The groups are shells around one centre, one inside the other: the same stretched ball of 5 dimensions in 10 sizes.
Known rows, each followed by its group:
-2,320,-91,49,-61,82,43,-108,469,-203,-39,100,102,-151,-70 -> J727
-104,345,-39,27,148,-172,132,-111,334,-226,-105,232,174,-118,103 -> J738
-75,313,-120,75,187,-66,37,60,297,-282,21,417,83,-29,1 -> J514
-95,327,-78,50,154,-92,72,76,365,-263,51,356,14,-46,1 -> J727
-37,312,-117,98,117,-29,109,47,440,-225,16,411,32,-119,-50 -> J198
-9,286,-34,10,150,-32,66,147,401,-256,57,419,-21,-22,-19 -> J111
109,259,-157,87,-98,281,-40,82,535,-224,88,278,-29,-96,-232 -> J281
22,272,-147,95,92,112,4,207,445,-266,140,493,-81,-29,-157 -> J635
203,211,-8,-51,-36,239,-31,78,463,-221,-24,274,63,-35,-103 -> J198
66,262,0,-6,150,-35,132,63,427,-207,-67,437,81,-89,28 -> J111
183,225,9,-52,-35,192,15,48,492,-201,-45,252,65,-71,-79 -> J738
66,274,-44,-17,-25,136,-30,8,413,-242,-1,167,74,-44,-70 -> J281
-49,310,-72,18,77,17,-14,92,366,-281,88,262,-7,-3,-52 -> J738
-124,344,-46,24,183,-172,92,-26,299,-262,-35,285,118,-56,89 -> J727
14,291,-216,155,23,155,-2,68,448,-245,77,402,15,-102,-181 -> J635
-87,352,-123,106,53,-73,136,-152,430,-195,-89,211,155,-199,2 -> J905
-64,340,-65,70,83,-109,185,-90,473,-180,-79,271,101,-196,23 -> J514
95,236,-73,15,134,100,-18,136,336,-272,10,469,74,11,-52 -> J931
166,258,-25,-14,-205,270,33,-46,639,-152,-23,54,15,-174,-168 -> J635
-123,364,73,-62,120,-245,175,-128,381,-206,-113,90,133,-119,167 -> J905
-95,336,-109,59,105,-52,19,-29,312,-271,1,243,110,-53,2 -> J514
94,231,-54,1,176,68,-8,162,314,-278,5,513,75,30,-26 -> J635
-161,389,-185,158,0,-49,103,-114,472,-212,26,160,49,-198,-78 -> J635
45,265,16,-32,184,-65,99,63,353,-235,-73,419,110,-40,68 -> J784
-124,366,-81,55,9,-56,81,-45,459,-226,43,119,7,-125,-37 -> J198
-34,328,-67,28,3,4,48,-119,399,-220,-65,111,143,-121,-5 -> J784
207,211,-63,-19,-118,357,-105,156,518,-239,96,244,-50,-9,-222 -> J931
-40,302,-136,76,119,26,-13,64,319,-284,45,364,68,-20,-55 -> J514
113,259,-75,16,-54,196,-19,-1,458,-220,-19,211,83,-84,-113 -> J727
-116,373,-167,129,-72,35,64,-97,512,-209,51,88,16,-185,-122 -> J931
73,249,-18,-7,179,-8,75,103,361,-241,-45,480,91,-32,21 -> J514
-117,360,-177,127,9,9,32,-74,409,-243,35,176,67,-130,-85 -> J111
56,282,-32,26,59,6,144,-17,496,-179,-80,329,87,-157,-14 -> J198
257,200,-89,18,-165,410,-60,112,598,-195,53,268,-29,-88,-261 -> J931
33,286,-24,28,128,-62,173,0,462,-184,-91,400,96,-148,26 -> J905
-110,361,-76,39,17,-61,55,-144,376,-232,-49,61,137,-122,19 -> J111
43,301,-147,98,-107,190,24,-23,552,-196,38,183,10,-161,-182 -> J281
157,244,-86,50,-88,238,52,62,604,-174,20,303,-18,-151,-185 -> J905
100,271,51,-65,1,34,104,-84,468,-177,-137,158,149,-129,35 -> J784
-2,281,-90,37,117,50,-10,165,372,-282,103,406,-27,10,-78 -> J738
121,254,58,-96,-28,104,21,-15,446,-209,-71,126,98,-58,-4 -> J111
168,246,-64,25,-116,242,42,-17,578,-168,-40,211,54,-159,-152 -> J784
180,220,-39,-13,-42,244,-11,138,525,-216,45,326,-26,-50,-156 -> J198
-99,343,-198,123,-11,98,-54,42,405,-282,143,205,-27,-55,-160 -> J905
-28,321,-102,83,15,21,104,4,513,-201,25,270,3,-153,-85 -> J784
-116,349,-10,-1,128,-162,117,-18,379,-237,-14,217,57,-82,70 -> J281
32,304,72,-85,-23,-16,99,-102,470,-185,-104,39,112,-121,51 -> J931
-136,353,-66,35,144,-141,65,-33,309,-267,-9,231,100,-55,58 -> J281
-99,349,-2,4,137,-196,166,-125,370,-207,-122,201,166,-139,123 -> J727
-127,350,-19,-3,153,-178,90,-67,301,-255,-56,200,137,-62,108 -> J738

New rows. What belongs after each?
146,241,54,-77,44,55,79,-60,414,-190,-165,238,192,-93,51 -> J635
112,286,-60,23,-181,209,58,-126,601,-149,-67,39,82,-209,-134 -> J111
-179,403,-136,111,-36,-74,105,-155,479,-206,13,34,51,-199,-47 -> J635
-51,345,-172,145,-68,75,99,-73,562,-182,28,190,12,-218,-147 -> J635
37,276,84,-95,119,-66,95,61,403,-226,-46,271,54,-31,74 -> J635
-119,361,-48,10,40,-85,44,-107,353,-247,-29,63,115,-84,39 -> J111
-58,331,-48,41,123,-132,152,-139,371,-201,-145,252,203,-160,87 -> J931
-84,325,4,-40,159,-138,41,-39,257,-273,-61,203,155,-11,114 -> J635
25,313,-115,88,-100,129,89,-49,594,-169,11,170,6,-202,-148 -> J111
57,305,-98,70,-133,155,86,-95,599,-157,-31,114,47,-217,-139 -> J514
-70,342,-183,138,-39,84,37,-9,500,-224,84,214,-14,-147,-155 -> J198
-85,339,-40,0,87,-88,40,-106,304,-253,-71,132,170,-67,69 -> J635
-100,327,-69,46,204,-142,92,51,323,-265,7,394,65,-47,47 -> J727
-188,368,-37,28,219,-246,122,27,315,-269,23,307,41,-46,97 -> J111
16,294,-117,60,17,98,-5,-6,396,-245,3,253,87,-76,-82 -> J281
-77,345,27,-17,116,-198,191,-162,394,-186,-163,161,190,-165,142 -> J784
17,279,-82,13,63,91,-53,89,343,-283,58,289,40,12,-68 -> J784
-194,376,-7,-1,221,-287,130,-62,272,-262,-52,225,128,-57,161 -> J514
34,305,-103,40,-124,186,-26,-48,496,-217,28,67,40,-113,-143 -> J738
61,283,-165,92,-102,250,-52,42,503,-233,88,211,-10,-93,-214 -> J281
225,208,-90,1,-157,404,-119,114,526,-231,76,213,-18,-33,-246 -> J931
-64,316,3,-37,133,-89,35,51,325,-272,17,241,49,0,52 -> J198
-21,298,-210,144,62,122,-22,119,410,-273,119,421,-19,-54,-170 -> J931
142,246,-20,-38,-92,227,-34,45,496,-218,13,158,25,-56,-123 -> J738
126,257,3,-6,10,72,140,-15,543,-158,-98,300,82,-166,-33 -> J905
-30,320,-109,78,50,0,81,-72,417,-215,-51,256,121,-139,-29 -> J281
143,227,-51,-13,40,180,-44,87,379,-253,-12,343,88,-7,-79 -> J111
-82,344,-127,97,5,8,79,-2,493,-219,63,220,-16,-140,-95 -> J784
46,262,-85,9,79,114,-72,93,312,-290,38,324,73,30,-65 -> J635
-98,332,-116,95,153,-88,104,73,406,-247,56,409,0,-88,-30 -> J514
95,255,-131,95,56,134,64,90,488,-211,12,472,29,-116,-130 -> J635
23,281,-46,27,113,-1,94,110,452,-226,25,412,-3,-74,-39 -> J514
-83,347,-68,63,90,-124,156,-145,408,-195,-115,217,170,-179,58 -> J198
-29,312,-89,71,83,-16,106,45,465,-218,22,353,11,-118,-52 -> J738
-55,347,22,-22,-2,-95,150,-152,479,-176,-101,45,114,-175,59 -> J198
-229,392,-136,96,148,-169,46,-29,291,-289,59,219,59,-56,24 -> J635
-112,361,-51,23,25,-81,74,-111,399,-227,-29,76,98,-117,24 -> J281
76,269,-215,119,-119,337,-120,133,504,-263,177,269,-82,-47,-296 -> J905
-157,376,-18,13,129,-228,148,-174,331,-221,-119,122,188,-136,140 -> J514
126,258,46,-88,-56,123,18,-57,451,-201,-92,86,126,-77,-11 -> J931
-118,355,-55,28,88,-117,78,-90,350,-242,-40,153,119,-94,52 -> J727
-68,311,-107,46,138,-18,-21,64,286,-297,48,326,67,6,-18 -> J111
-90,372,-27,13,-68,-66,124,-241,479,-172,-111,-73,152,-210,32 -> J635
224,213,-135,71,-145,386,-32,115,614,-191,69,329,-44,-119,-281 -> J635
62,305,-17,-21,-140,125,43,-171,513,-174,-99,-40,137,-169,-50 -> J905
34,319,-26,0,-145,100,83,-156,565,-159,-71,-26,86,-199,-67 -> J111
-210,387,-36,45,238,-326,192,-117,294,-235,-100,269,169,-123,173 -> J111
-139,373,57,-35,154,-302,221,-223,346,-189,-204,104,237,-168,220 -> J635
61,292,63,-73,-33,16,108,-80,505,-173,-96,83,92,-135,22 -> J111
105,256,-171,90,-95,308,-83,126,510,-246,131,293,-57,-57,-255 -> J784
-37,287,-17,-15,268,-136,54,84,231,-289,-38,454,129,26,104 -> J635
-9,310,-43,7,42,-6,53,-91,376,-224,-80,168,154,-99,19 -> J738
220,231,-98,34,-241,406,-35,31,658,-169,45,137,-34,-150,-276 -> J635
155,226,-81,34,27,198,14,142,486,-223,30,437,2,-61,-140 -> J198
162,241,-89,55,-62,225,57,54,578,-176,-4,337,14,-149,-167 -> J931
-127,365,19,-16,149,-251,175,-206,320,-207,-183,126,242,-146,187 -> J635
127,240,32,-63,29,105,41,113,478,-218,2,302,3,-40,-48 -> J931
-60,312,11,-10,238,-202,153,3,320,-236,-91,391,135,-68,134 -> J784
-71,352,-7,-1,-16,-71,130,-122,490,-186,-54,49,73,-167,20 -> J198
107,255,-141,78,-49,245,-27,105,508,-229,80,335,-23,-80,-203 -> J727
-30,317,-41,9,73,-49,66,-110,347,-229,-103,179,184,-99,51 -> J111
26,286,60,-43,187,-161,201,-56,389,-185,-178,356,184,-126,146 -> J635
-8,300,-187,138,38,113,27,103,474,-242,103,406,-35,-98,-168 -> J111
200,214,-18,-52,-90,293,-74,105,487,-232,34,214,9,-17,-153 -> J111
